There are 4 nested groupings, the coarsest first. Each group lies inside one group of the grouping before and may be the whole of it. The rows also spread widely along 16 directions, which tell nothing about the answers.
(in the rows, 128 means zero)
Known rows, each followed by its group in each grouping:
[138 106 118 133 112 114 101 117 135 105 198 158 174 171  92 124 127 138
 142  70 129 116 138 161 127 124 166 123 111 163  99 128 155 133 118 116
 115 137 134 132 142 132 139 130 117 148 129 132 143] : k_316 k_274 k_311 k_867
[ 89 136 116 130 130 119 118 100 145 105 167 115 152 119  69 126 106 137
 123 146 148 115 119  69 160 153 121 151 146 123 139 120 100 139 115 117
  89 118  81 110 103 181 135 113 124 160 140 129 176] : k_578 k_107 k_498 k_855
[124 139 114 116  91  78 101 159 146 147 168 141 119 180  90 130 112 136
 152 119 113 120 122  69 104 153 203 158 151 121 157  88 138 106 112 158
 117 106 105 118 150 150 163 129 133 151  99 123 157] : k_316 k_525 k_546 k_550
[141 149 141 124 138 125 117 120 158 107 114 117 139 127 130 170 112 111
 119 139 104  89 129 131  62 131 131 108 133 160 119  62 137  81 167 130
 154 152 165 165 133  74 113 155 109 139 126 160  83] : k_316 k_274 k_311 k_601
[143 152 107 110  96 135 121 121 136 159 167 127 171 141 143 143  70 141
 105  72 132 104  88  86 148 116 161 109 111 170 172  89 199 110 113 181
 128 103 100 144 181 125 147 159 101 137 145 125 148] : k_316 k_525 k_727 k_23
[101 128 126 141 195 124 132  59 136 124  86 131 125  92 135  95 144 148
 116 201 174 143 108  59 110 144 114 151  84 120 147 151 103  76 135 135
 141  97  66 140 124 169 131 111  69 128 153 147 159] : k_316 k_525 k_546 k_134
[108  94 151 114 145 108  97 145 135 107 116 103 108 143 122  95 157 174
 143 127 143 118 138 142 152 127 168 152 125 112 112 139 125 128 148 100
 154 151 147 130 126 167 166  77 104 158  85 132 136] : k_578 k_107 k_358 k_931
[109 127 109 105 107  73  73 149 131 142  74 127  93 127 135 101 134 213
 137 144 145 146 121 138 107 126 154 165  88  59 137 143 143 157 128 105
 178 146 149 136 157 165 182  96  82 164 145 155 117] : k_316 k_490 k_631 k_780
[120 101 130 118 118 132 119 151 157  68 138  76 164 134 108 153 116  96
  98 130 143  84 138 118 143 149 137 109 147 147 110  88 103 130 144 132
 117 161 164 110  62  95 129 144 104 174 126 140 128] : k_578 k_342 k_883 k_73
[120 106 130 111 147 112 121 132 141  85  94 102 110 105 110  95 147 151
 140 185 152 157 133  97 116 160 116 158 115  66 107 139 100 125 130 118
 137 150 127 136  82 131 137 123  93 157 152 141 122] : k_578 k_107 k_569 k_355
[155 159 136  95  82 120 119 170 135  98 181 100 125 133 111 105 103 178
 156  96  97 159 110  93 114 148 138 131 147  83 134  64 187 123 116 148
 134 141 140 183 162 100 128 136 130 153 116 113 141] : k_578 k_107 k_498 k_516
[ 97 125 109 103 159 115  94  97 149 188 115 145 149 144  97 146  93 125
 143 133 134  93  99  90 140 143 149 157 128 180 134 127 127 153 128 120
 128 139  69 131 120 203 181 133 130 161 152 159 122] : k_578 k_342 k_883 k_501
[150 109 108  68 118  94  86 178 144 139 181 146 146 198  84 105 127  98
 195 130  88 146 116 125  72 201 169 155 141 114  82  87 163 136  87 138
 145 133 121 145 105 115 164 188 145 142 126 140  97] : k_578 k_107 k_358 k_968
[112 139  94 110 107 108 131 146 144  77 140 111 138 122 117 108 124 107
 119 191 130 157 123  67 130 168 115 135 128  90 134 116  99 142  97 160
 128 139  94 110  49 108 136 145 112 142 173 129 133] : k_316 k_274 k_552 k_119
[147 102 131 134 136 136 104 128 172 131 111 110 158 143 128 154 115 117
 147 129 148  88  86  88  62 156 147 111 119 163 131  82 145  87 154 159
 149 136 148 188 126 116 134 177  91 160 133 172 128] : k_316 k_274 k_311 k_601
[ 86 162 124  84 110 125 103 138 123 147 141  72 150 127 125  92  76 145
  95 146 131 119 100  37 162 175 131 162 164 119 150  56 155 142 103 144
 109  99  82 129 140 177 166 141 108 162 113 126 207] : k_316 k_525 k_727 k_23
[124 143 120  80 141 111  97 132 115 184  84 115 128 135 151 112  89 150
  90 117 107 117 125  91 144 125 172 167 126 161 128  95 171 159 145 131
 142 171  97 128 141 162 189 140 121 179 148 137 125] : k_316 k_525 k_546 k_550
[116 157 145 118 139 102 103 115 110 111 139 122 127 134 134 110 124 170
  92 112 128 113 155 139 136 108 170 145 125 135 129  84 148  94 141 106
 126 117 142 125 183 129 139 110  89 141  88 115 149] : k_578 k_342 k_883 k_73
[171 120 154 121 150 128 137 147 126  82 132 127 124 133 154 100 152 132
 123 129 134 134 148 113 102 125 178 130 117 122 116 109 148  35 143 159
 140 125 150 139 144  75 127 154  93 112 101 119 114] : k_578 k_107 k_358 k_968
[160 106 119  85 112 107 107 170 109 128 165 142 146 180 122  56 132 128
 152 119 133 176 141 103 123 172 182 170 130 111  87 103 161 125  85 157
 109 125 111 148 130 123 170 184 112 141 126 117 148] : k_578 k_342 k_883 k_501
[138  98 112 111 115 116 136 133 153 110 151 105 135 135  96 105 121 130
 147 142 150 150 115  92 137 161 124 136 118  94 121 124 131 134 113 155
 115 131 113 146  91 119 124 142 100 162 153 124 128] : k_578 k_107 k_498 k_855
[ 98 115 106 117 115 115 121  98 159 145 162 143 150 151 109 149 112 123
 151 127 141 102 107 160 147 126 121 112 106 145 136 140 139 130 108 129
 159  95 120 120 141 142 144  96 104 107 129 153  92] : k_316 k_525 k_546 k_550
[160 106  99  89 130 111 118 123 173 146 168 156 136 145  61 158 103 135
 206  94  96 129  97 129  96 151 128 117 103 135 113 144 170 130 114 133
 143 143 104 150 117 118 142 132 147 150 176 145  61] : k_578 k_342 k_883 k_73
[101 161  95 103 107  99 105 137 129 161 126 143 116 133 130 115  97 172
 138 135 123 145  97  71 171 119 161 163 123 116 175 137 141 178 107 148
 145 147  64 132 131 193 187 112 134 149 156 126 133] : k_578 k_107 k_358 k_931
[128 155 147 148  84 125 110 125 139 150 175 179 149 173 108 151 100 138
 165  86 127 116 133 153 119 100 170 140 159 172 127  77 133 126 138 130
 122 146 148 205 205 148 142 135 144 116  88 155 109] : k_578 k_107 k_498 k_516
[154 130 111 112  86 136 125 149 139 112 200 161 170 168 115 138 102 112
 153  70  90 132 126 138 149 117 159 110 137 180 110 123 163 151 109 156
 129 170 115 143 117 109 155 143 164 124 148 131 100] : k_316 k_274 k_311 k_867
[114 147  99 159 130  92 112 113 126  28 177 163 164 141 121 142 164 111
  85 157 148 121 152 144 108 119 166 113  86 118 142 136  85  93 108 128
 137 119 136  67  88  85 109 144  80 113 148 120 133] : k_578 k_107 k_358 k_968
[116 119 131 123 140 114 119 120 119  86 145 137 147 143 142  92 155 121
 108 160 155 129 152 137 121 140 154 139 109 116 110 128 121  65 106 132
 140  81 135  91 138 111 143 130  77  90 106 136 137] : k_316 k_525 k_546 k_550
[125 103 145  86 211 124 133  85 139 144 146 121 155 169  83 105 128  31
 129 179 106 112 165 138  97 194 126 157 156 185  41  64 108 101 145 107
 102 143 103 146  74 106 106 185 121 150 105 137  93] : k_578 k_107 k_358 k_968
[158 122 121 151 123 114 137 103 161 132 125 203 105 121 106 149 134 180
 207 114 150 157 112 135  98  89 145 128  78 116 147 187 129  88 132 144
 153 134 118 184 175 135 141  95 120 102 162 157  62] : k_578 k_342 k_883 k_501
[108 140 130 169 145 135 169  48 130  68 170 142 143 100 108 123 131 146
  92 123 155 145 155 128 182  83 112 110  93 149 139 159  97 110 141 120
  99 136  94 131 126 128  87  65  96 134 146 106 153] : k_316 k_525 k_727 k_23
[ 85 137 116 113 118 120 118 134 142  96 177 124 137 137 135  87 145 146
 166 177 152 144  84  89 154 158 121 131 123  84 160 143 128  97  69 157
 166  59  84 117 127 164 158 103 102  73 103 130 152] : k_578 k_107 k_498 k_516
[113 129 115 102 121 141 108 163 133  93 146  91 137 136 192  77 145 175
 136 129 122 157  64  84 165 136 142 100  96 119 162 146 173 145 102 177
 211 150  93 154  98 151 180  96 110 134 126 120 162] : k_316 k_490 k_631 k_780
[121 130 129 134 145 140 127 112 145 117 171 166 162 153 124 115 134  97
 170 161 149 131 102  95 108 154 144 133 129 151 130 120 117  72 101 161
 140  90  93 160 133 142 141 159 118  79 112 151 128] : k_578 k_107 k_358 k_968
[125 130 117 133 116 121 113 123 132 108 163 184 158 156 142 124 143 122
 153 136 149 132 124 162 124 115 153 125 103 138 126 148 126  96  96 144
 160 106 127 127 149 125 154 142 107  68 129 152  89] : k_578 k_107 k_498 k_516

New rows, each followed by its group in each grouping:
[107 117 100 108 116 128 115 116 149 103 178 132 163 140 109 115 122 133
 161 132 127 137  96 133 149 149 103 114 108 128 117 151 144 158  90 129
 154 124  99 132  97 145 149 112 120 121 157 145 122] : k_316 k_274 k_311 k_867
[ 98 178 126 148 108 115 104 105 132 113 128 154 143 117 124 164 105 155
 102 131 136 106 136 140 131  90 141 136 128 143 151 101 109 136 143 108
 135 150 140 139 163 145 140 117 116 128 136 154 112] : k_578 k_107 k_498 k_855
[137 130 137 100 146 136 147  77 160 164 168 116 141 124  62 142  69 122
 151  96 100 100 127 110 135 141 101 130 154 171 103  88 167 109 150 118
  89 124  98 165 155 131 110 119 140 155 130 134 111] : k_316 k_274 k_311 k_867
[132 178 126 111 138 113 142 121 112 115 123 140 111 122 156  95 122 132
 103 164 102 175 139  69 122 127 152 148 121 125 144 100 132  98 124 163
 133 144  76 145 128 110 136 135 119 126 140 108 131] : k_316 k_525 k_727 k_23
[116 108 116  97 141 119 124 129 132 178 127 126 140 173 142  85 114  87
 137 164 146 140 114  89 157 161 159 161 136 156 119 101 128 149 113 169
 130 135  78 163  99 157 162 170 109 143 120 130 125] : k_578 k_107 k_358 k_931
[125 135 102 116 119  96 111 143 146 110 129 134 120 130 124 125 128 150
 139 149 124 129 108  73 114 138 159 137 111 107 159 141 132 108 113 155
 147 121  94 102 108 138 160 121 114 135 152 131 132] : k_316 k_274 k_311 k_867
[104 152 127 131 121 110 125 127 144 102 127 128 112 118 142 145 127 156
 121 144 137 106 124 125 153  95 151 122 119 118 169 133 119  99 137 136
 161 122 131 112 141 131 144  87 105 109 111 132 104] : k_578 k_107 k_358 k_931
[159 106 131 124 147 149 104 130 150  90 114 181 175 121 100 168 127 108
 158 119 137 104 142 148  77 131 140 132 116 165  76 154 112  89 136 112
 132 168 152 124 109 112 164 174 138 111 181 194  60] : k_578 k_342 k_883 k_501
[109 130  92  84 162  93 119  74 126 142 147 137 128 111  74  71 117 158
 137 163 132 167 128 100 133 171  95 171  91  78 104 157 146 135  91 103
 112  96  56 104 121 165 138 115  97 148 180 124 143] : k_316 k_490 k_631 k_780
[116 128 122 151 113 114 112 119 131  97  98 140 148 119 124 136 122 132
  92 154 180 121 153 127 128 113 150 153 117 121 125 116  81 140 146 121
 111 162 155 136 116 130 136 153  82 153 154 157 125] : k_578 k_107 k_358 k_931
[109 152 109 131 115 123 127 120 145  57 188 125 156 123 116 145 127 140
 122 128 131 119 111 115 150 123 128  96 112 124 158 131 125 107 104 140
 143 111 116 102 109 112 125 104 109 114 137 120 137] : k_578 k_342 k_883 k_501
[143 154 130 140 103 129 135 106 143 153 137 179 138 148 115 146  94 119
 149 111 114 149 146 149 106 105 135 133 135 170 107  93 123 144 154 136
 126 189 134 220 161 116 125 143 144 137 140 160  76] : k_316 k_490 k_631 k_780
[ 78 126 127 139  98 113  97 134 162  82 132 105 136 127  99 151 128 153
 139 149 150 107 114 125 126 139 123 122 131 104 142 119  91 146 130 106
 151 138 153 131 110 155 144  81 105 151 119 161 142] : k_316 k_525 k_727 k_23
[132  94 108 129 142 143 140 102 152 163 125 126 169 150 143 148  96  87
 106 115 166  90 102 107 173 113 158 115 107 204 143 126 133 143 144 175
 127 155 101 150  97 138 141 164  96 157 153 138 108] : k_578 k_107 k_358 k_968
[115 116 120  84 124  97 101 167 129 119 102  90 127 136 106  96 116 117
 100 169 132 125 146  54 123 183 165 181 154  96 112  96 113 123 117 137
 100 133 107  81  82 143 173 157 110 175 136 132 161] : k_316 k_525 k_727 k_23
[118 133 134 100 152 107  89 126 137  82 104 112 126 102 102 118 141 167
 127 157 122 129 135 124  72 160 120 148 107  81 101 120 133  98 132  86
 151 133 146 110 124 124 144 117  96 150 148 157 124] : k_316 k_525 k_727 k_23
[152  77 127 118 148 123 131 124 142  73  97 123 135 107 117  98 154 131
 132 158 158 150 157 147 105 144 112 137  90  96  71 159 112 110 137 116
 133 160 154 128  79  91 129 136  83 146 176 154  89] : k_316 k_274 k_552 k_119
[114  92 113 111 124 125 127  95 160 170  91 138 135 112  98 148  88 134
 144 128 158  98 133 151 163 111 105 145 115 143 106 165 124 154 142 109
 121 141 126 124 128 160 161 107 110 136 172 175  66] : k_316 k_274 k_311 k_867
[ 84 127 114  96 140 118 110 139 161 152  98 105 133 155 156 158 113  87
 125 173 123  85 100 117 154 136 145 116 137 175 148 105 108 152 134 151
 183 154 110 125  73 143 174 124 118 134 118 154  77] : k_578 k_342 k_883 k_501
[106 124 112  98 112 109 120 165 145 106  99  92 119 126 160 110 130 122
 124 197 151 132 109  99 138 154 131 135 122  78 148 113 115 126 109 161
 172 118 135 119  87 112 156 141  82 117 130 142 102] : k_578 k_107 k_358 k_968
[112  90 135 120 122 123  97 165 154  92 111  72 136 135 137 101 145 151
 139 159 177 115  92  82 123 169 149 135 126  90 139 109 123 116 127 148
 157 123 150 149  99 146 157 136  74 160 105 148 168] : k_578 k_107 k_358 k_931
[134 106 139  94 134 115 136 124 154 175 130 121 113 155  99 123 102 114
 165 128 121 119 136 140 135 141 140 148 147 140 101  92 143 126 147 131
 127 140 133 177 144 127 135 129 123 146 102 139  74] : k_578 k_107 k_358 k_968
[122 127 137 120 149 117 107 116 157  75 108 127 133  89  71 165 126 141
 137 157 138  94 147 135  80 144 110 144 127  94 100 129 100  79 146  81
 126 129 164  96 118 115 128 128 109 131 153 173  88] : k_578 k_107 k_569 k_355
[133 137 139 114 128 122 119 166 135  95 127 160 120 136 131 122 142 122
 160 156 113 133 144 107 115 131 171 153 148 122 119 138 107  81 121 142
 148 143 123 113 116 128 175 133 152  88 116 149  88] : k_578 k_107 k_358 k_968
[129 105 123 100 122 102 144 139 148 144 130 132  92 149 110 103 130 127
 167 151 122 155 140 119 157 132 147 154 133 107 118 144 120 133 123 148
 134 144 101 138 104 135 151 103 132 132 123 121  77] : k_578 k_107 k_498 k_855
[ 90 138 108 116 170 117 106  77 131 133 108 124 143 120 141 123 121 140
  97 153 127 111 112 124 145 120 123 132  94 165 131 134 131 155 137 108
 157 152  87 124 104 162 150 107  97 155 160 140 125] : k_316 k_274 k_311 k_601
[121 105 121 124  93 130 144 124 179 122 143 106 146 121  78 170  83 106
 142 128 150  77 128 105 147 137 112 121 156 134 130 116 112 103 136 143
  95 107 142 115 114 120 130 125 118 131 136 157 101] : k_316 k_274 k_311 k_601
[124 128 106 118 115 145 139 122 129 130 172 163 150 161 207  98 141 138
 152 112 136 156  76 142 185  91 154  85  68 163 169 178 179 110  81 198
 210 101  81 148 148 130 169 100 101  57 126 121 100] : k_316 k_525 k_727 k_23
[109 150 120 136 107 118 106 101 156 138 145 151 146 128 112 197  93 166
 126  76 121  68 115 165 140  74 149 101 109 173 162 130 152 125 151 110
 161 134 146 118 184 145 150  76 123 127 131 159  90] : k_316 k_525 k_546 k_134
[ 96 152 105 106 133  83  75 114 105 156 168 185 147 186 137  87 140 139
 138 136 117 134 132 156 123 132 181 161 106 148 120 120 153 127  84 114
 157  92  90 112 172 171 179 129 109  98 109 134 134] : k_316 k_274 k_552 k_119
[128  77 108  85 125  94 142 131 131  95 157  99 132 149 103  76 143 104
 117 156 151 149 166 164 169 158 122 143 109  79  80 139 124 138 100 127
 114 118 134  83  72  88 121 133  76 140 139 106  95] : k_578 k_107 k_498 k_516
[159 137 138  99 139 138 126 123 124 121 134 145 136 132 124 121 113 143
 140  95  88 156 145 161 126 112 135 135 119 156  81 110 161 159 150 112
 145 214 135 188 130 105 136 139 145 159 156 135  72] : k_578 k_107 k_569 k_355
[163 122 141 153  72 150  99 188 154  34 164 135 171 130 125 151 134 159
 154  83 139 113 113 107  86 125 165 100 132 125 129 116 139  82 129 152
 145 155 185 151 134  98 154 146 130 126 133 165 144] : k_316 k_274 k_552 k_119
[125 176 120 143 106 115 120 113 141  73 156 130 137  93 125 149 111 182
 109 120 133 107 115  93 112 105 134 111 111 104 177 115 149  60 123 139
 134  84 130 108 175 110 124 110  93 108 139 131 149] : k_316 k_274 k_311 k_601
[ 95 126 146 115 163 120  95  83 122  97 127 107 138 107 106 101 133 190
 110 115 127 116 147 170 142 119 110 144 112 129  86 128 143 148 151  51
 137 153 142 133 148 164 139  70  97 166 123 143 148] : k_316 k_274 k_311 k_867
[135 124 108  69 136 119 133 145 145 154  95 108 127 129 156 122 102  98
 124 171 131 120 114  99 137 151 130 133 119 124 130 110 152 102 111 173
 155 111 109 114 103  95 160 169  95 111 152 142  64] : k_578 k_342 k_883 k_501
[141 136 115  89 164  97 140  83 138 155 113 140 108 101  89 129 101 141
 120 141 112 123 150 109 113 130 127 156 104 115 118 136 154  78 136 118
 114 105  93  88 149 116 131 117 107 134 166 130  83] : k_316 k_525 k_546 k_550
[103 120 144 121 108 133 159 117 119 111  87  85 114 106 157  83 114 137
  87 172 173 163 168 148 204 107  99 151 135  98 104 104  94 175 147 125
 119 171 157 177 113 115 120 111  74 148 125 128 106] : k_578 k_107 k_569 k_355
[153 137 122 123 147  99 106 147 127  10 198 117 139 156 139  97 196 148
 126 133  95 168 123 145  68 151 161  91  77  93 119 106 155  89 111 138
 187 148 147 133  86  49  97 132  88 144 120  93 139] : k_578 k_107 k_498 k_855
[ 87 148 117 112 137 104 111 110 142 151  62 136  94  91 108 111 108 168
 150 196 133 154 122  68 128 140 106 186 134  94 133 147  91 163 135 108
 133 159  77 147 110 199 176  96 131 149 172 166 116] : k_316 k_274 k_311 k_867
[105 166 125 131 121 121 101 146 139 107 137 144 134 130 144 122 130 148
 151 169 141 129  89  59 108 144 160 143 136 112 173 110 119  86 106 159
 160 102  97 143 142 161 168 140 118  97 114 150 153] : k_578 k_107 k_358 k_931
[114 187 104 125 114 115 119  96 112 125 155 207 148 113 115 143  97 151
 124 125 122 136 143 132 153  87 144 156 115 136 142 155 128 122  98 118
 121 119  86  96 172 153 162 129 141  79 173 143  94] : k_578 k_107 k_569 k_355
[119  87 122 103 173 120 113 124 133 112 133 134 139 155 118  66 165 108
 167 188 149 165 115  98 114 187 138 162 111 111  88 147 111 116  97 137
 145 123  84 140  72 152 156 155 102 130 137 139 136] : k_578 k_107 k_569 k_355
[117 118 113  83 103  94 104 161 136 167 134 144 108 149  89  91 105 155
 177 132 117 143 131  79 153 154 163 188 154 102 118 143 140 144  99 132
 113 122  80 110 133 193 202 110 155 139 133 138 128] : k_316 k_274 k_552 k_119
[142 127 129 110  95 116 114 142 139 143 151 135 135 154 119 117 103 152
 159 102 135 139 121 135 124 131 150 136 129 125 121  88 161 128 119 142
 132 127 146 186 174 121 145 141 108 136 114 138 112] : k_578 k_342 k_883 k_73
[135 161  99  94 111  82 105 147 133 139 143 146 114 147 129 126 112 149
 136 130  91 129 117  95 105 132 173 143 116 115 154 111 167 106 108 153
 150 113  97 105 144 120 163 136 124 125 144 120 108] : k_316 k_274 k_311 k_601
[123 136 114  56 146 131 101 137 145 119 172 103 162 145 121 128 107 110
 144 119  65 101 101 140 119 168 114 108 132 157  95  96 192 127 106 120
 174 129 111 109 100 107 158 140 141 124 138 139  89] : k_316 k_274 k_311 k_601
[117 117 145 109 175 100  90 116 151 144  59 113 107 116 120 143 129 147
 121 157 131  72 136 114  77 136 156 155 125 135 117 113 128  70 172 101
 149 127 143 108 141 145 161 120  94 150 116 166 104] : k_316 k_274 k_311 k_867
[101 123 100 126 127 116 140 115 134 134 158 139 143 165 162 105 133  94
 117 162 153 133 109 105 188 121 159 123 109 156 159 140 117 129  96 184
 149 108  71 116  94 142 149 130  97 103 122 111 121] : k_578 k_107 k_498 k_855
[141  98  99 134  72 132 132 150 163  77 191 131 165 138 129 139 129 151
 158  97 169 120  87 121 148 122 140  81  85 102 167 170 160  87  85 183
 160  73 140 104 136 104 145 111  88  90 145 138 126] : k_316 k_525 k_546 k_134
[119 113  92 142 137 136 122  98 162 104 165 133 159 121 130 138 129 168
 142 101 151 116  58  88 153 114 133  84  64 149 181 190 155 121 114 165
 174 125  75 128 108 162 147  90 102 142 170 132 153] : k_316 k_490 k_631 k_780
[100 147 112 114 124 123 102 140 156 104 126 117 143 130 152 143 126 129
 144 174 137 116  78 101 108 148 124 108 113 122 161 104 126 111 106 155
 189 111 121 144 110 125 153 135  96 108 129 157 112] : k_578 k_342 k_883 k_73
[115 165  94 132  91  86 102 108 142 142 169 190 162 159  94 184  93 106
 117 117 131  85 137 140 102 115 172 132 118 152 155 106 127  91 104 136
 116  80 123  80 174 120 143 153 110  99 142 151 100] : k_316 k_525 k_727 k_23
[118 100 128 131 121 137 114 146 139 121 104 132 146 129 135  99 124 129
 137 155 174 122 119  52 147 145 160 163 142 134 129 150 103 106 118 161
 111 123  95 121 106 180 190 146 115 124 138 159 164] : k_316 k_274 k_311 k_867
[152 111 118  93 166 100 138 105 167 205 107 157 108 156 102 161 104  82
 161 140 107  97 127 119 103 130 162 144 123 174 123 120 141  89 152 155
 136 139  91 135 123 118 141 154 132 134 141 143  29] : k_578 k_107 k_498 k_516
[109 129 145  82 173 147 102 131 127 101 114  82 157 128 150  91 129 111
 115 170 118 128 116 113 119 177 109 135 137 148  85  73 138 131 127 117
 161 154 123 160  87 123 151 156 104 146 118 148 131] : k_578 k_342 k_883 k_73
[121 114 103 135  86 112 130 126 170 138 152 156 133 138  83 146 104 135
 175 130 158 122 110 100 133 133 134 132 125 110 149 155 113 111 111 157
 121 104 110 134 136 153 150 115 122 117 145 157 111] : k_316 k_490 k_631 k_780
[103 127 108  81 139 120 117 122 139 117 165 121 153 142 115 112 119 110
 142 154 116 127 114 144 151 157 112 129 121 125 109 124 143 144  94 121
 157 118 106 113  98 129 148 131 116 113 138 136  95] : k_578 k_107 k_358 k_968
[147  83 134  90 156 106 139  87 140 239 124 191 132 199  72 117  98  50
 172 130 115 128 188 177 112 147 159 186 150 202  37 102 123 131 146 116
  86 148 107 170 148 136 147 167 146 133 119 161  35] : k_316 k_525 k_546 k_134
[159 103 136  88 125 122 122 130 129 104 141  67 145 105 116  77 113 173
 107 118 171 127 127 114 118 165 114 139 106  58 106  85 195  67 115 134
 108  66 167 132 175  85 111 165  39 147 127 122 153] : k_578 k_107 k_498 k_855
[109 140 133 117 143 133 107 100 128 122 138 115 166 124 121 142  99 132
  86 113 141  81 133 133 151 118 141 133 131 165 122  94 141 120 141 108
 121 131 134 116 147 140 139 141  98 147 125 141 135] : k_578 k_107 k_569 k_355
[121 112 106  94 128  92 119  99 136 175 137 137 113 167 121 100 117 145
 152 118 106 156 130 183 148 120 130 138  95 140 101 123 163 197 129 113
 157 167 114 180 130 135 139 100 108 165 142 124  76] : k_316 k_274 k_311 k_601
[156 111 106  97 116 142 144 129 133 161 148 147 170 156 125 117  87  77
 125 114 127 137 131  90 152 143 152 141 132 181 105 116 149 136 113 180
 103 149  84 139 104 118 157 184 136 135 169 138 104] : k_316 k_525 k_546 k_134
[176 131 148 135  93 124 132 150 151 165 157 164 133 181 116 158  93 117
 164  67 121 109 135 113 106 104 207 130 157 189 136  68 154  81 154 177
 108 148 146 201 191 106 141 162 141 137  90 137  98] : k_578 k_342 k_883 k_501
[127 112 122  93 136 130 135 132 147 129 130 127 117 125 123 121 118 141
 148 115 105 125 128 128 172 114 134 126 122 143 116 172 145 128 134 135
 156 163 101 111 104 145 171  82 148 130 142 134  80] : k_316 k_490 k_631 k_780
[132 175 145 119 164 118 113 107 131 140 105 152 124 115 123 162 101 134
 105 127 101  88 145 101 103 104 173 152 143 174 138  92 132  76 170 119
 126 155 112 126 160 134 148 141 137 134 125 144  98] : k_578 k_107 k_358 k_931
[164 125 126  99 136 147 155  98 125 154 160 146 161 144 132 112  93 104
 120  92 113 143 142 140 148 118 132 123 115 184  94 106 179 119 130 154
 119 147 106 166 150  94 126 156 123 126 151 127  88] : k_316 k_525 k_546 k_134
[113 175 151 124 136 130 123 105 152 143 104 139 120  99 137 186  92 151
 118 126 116  61 127 122 113  87 142 120 140 162 164 102 144  40 163 125
 158  96 142 112 206 129 150  94 123  82 101 166  79] : k_316 k_525 k_546 k_134
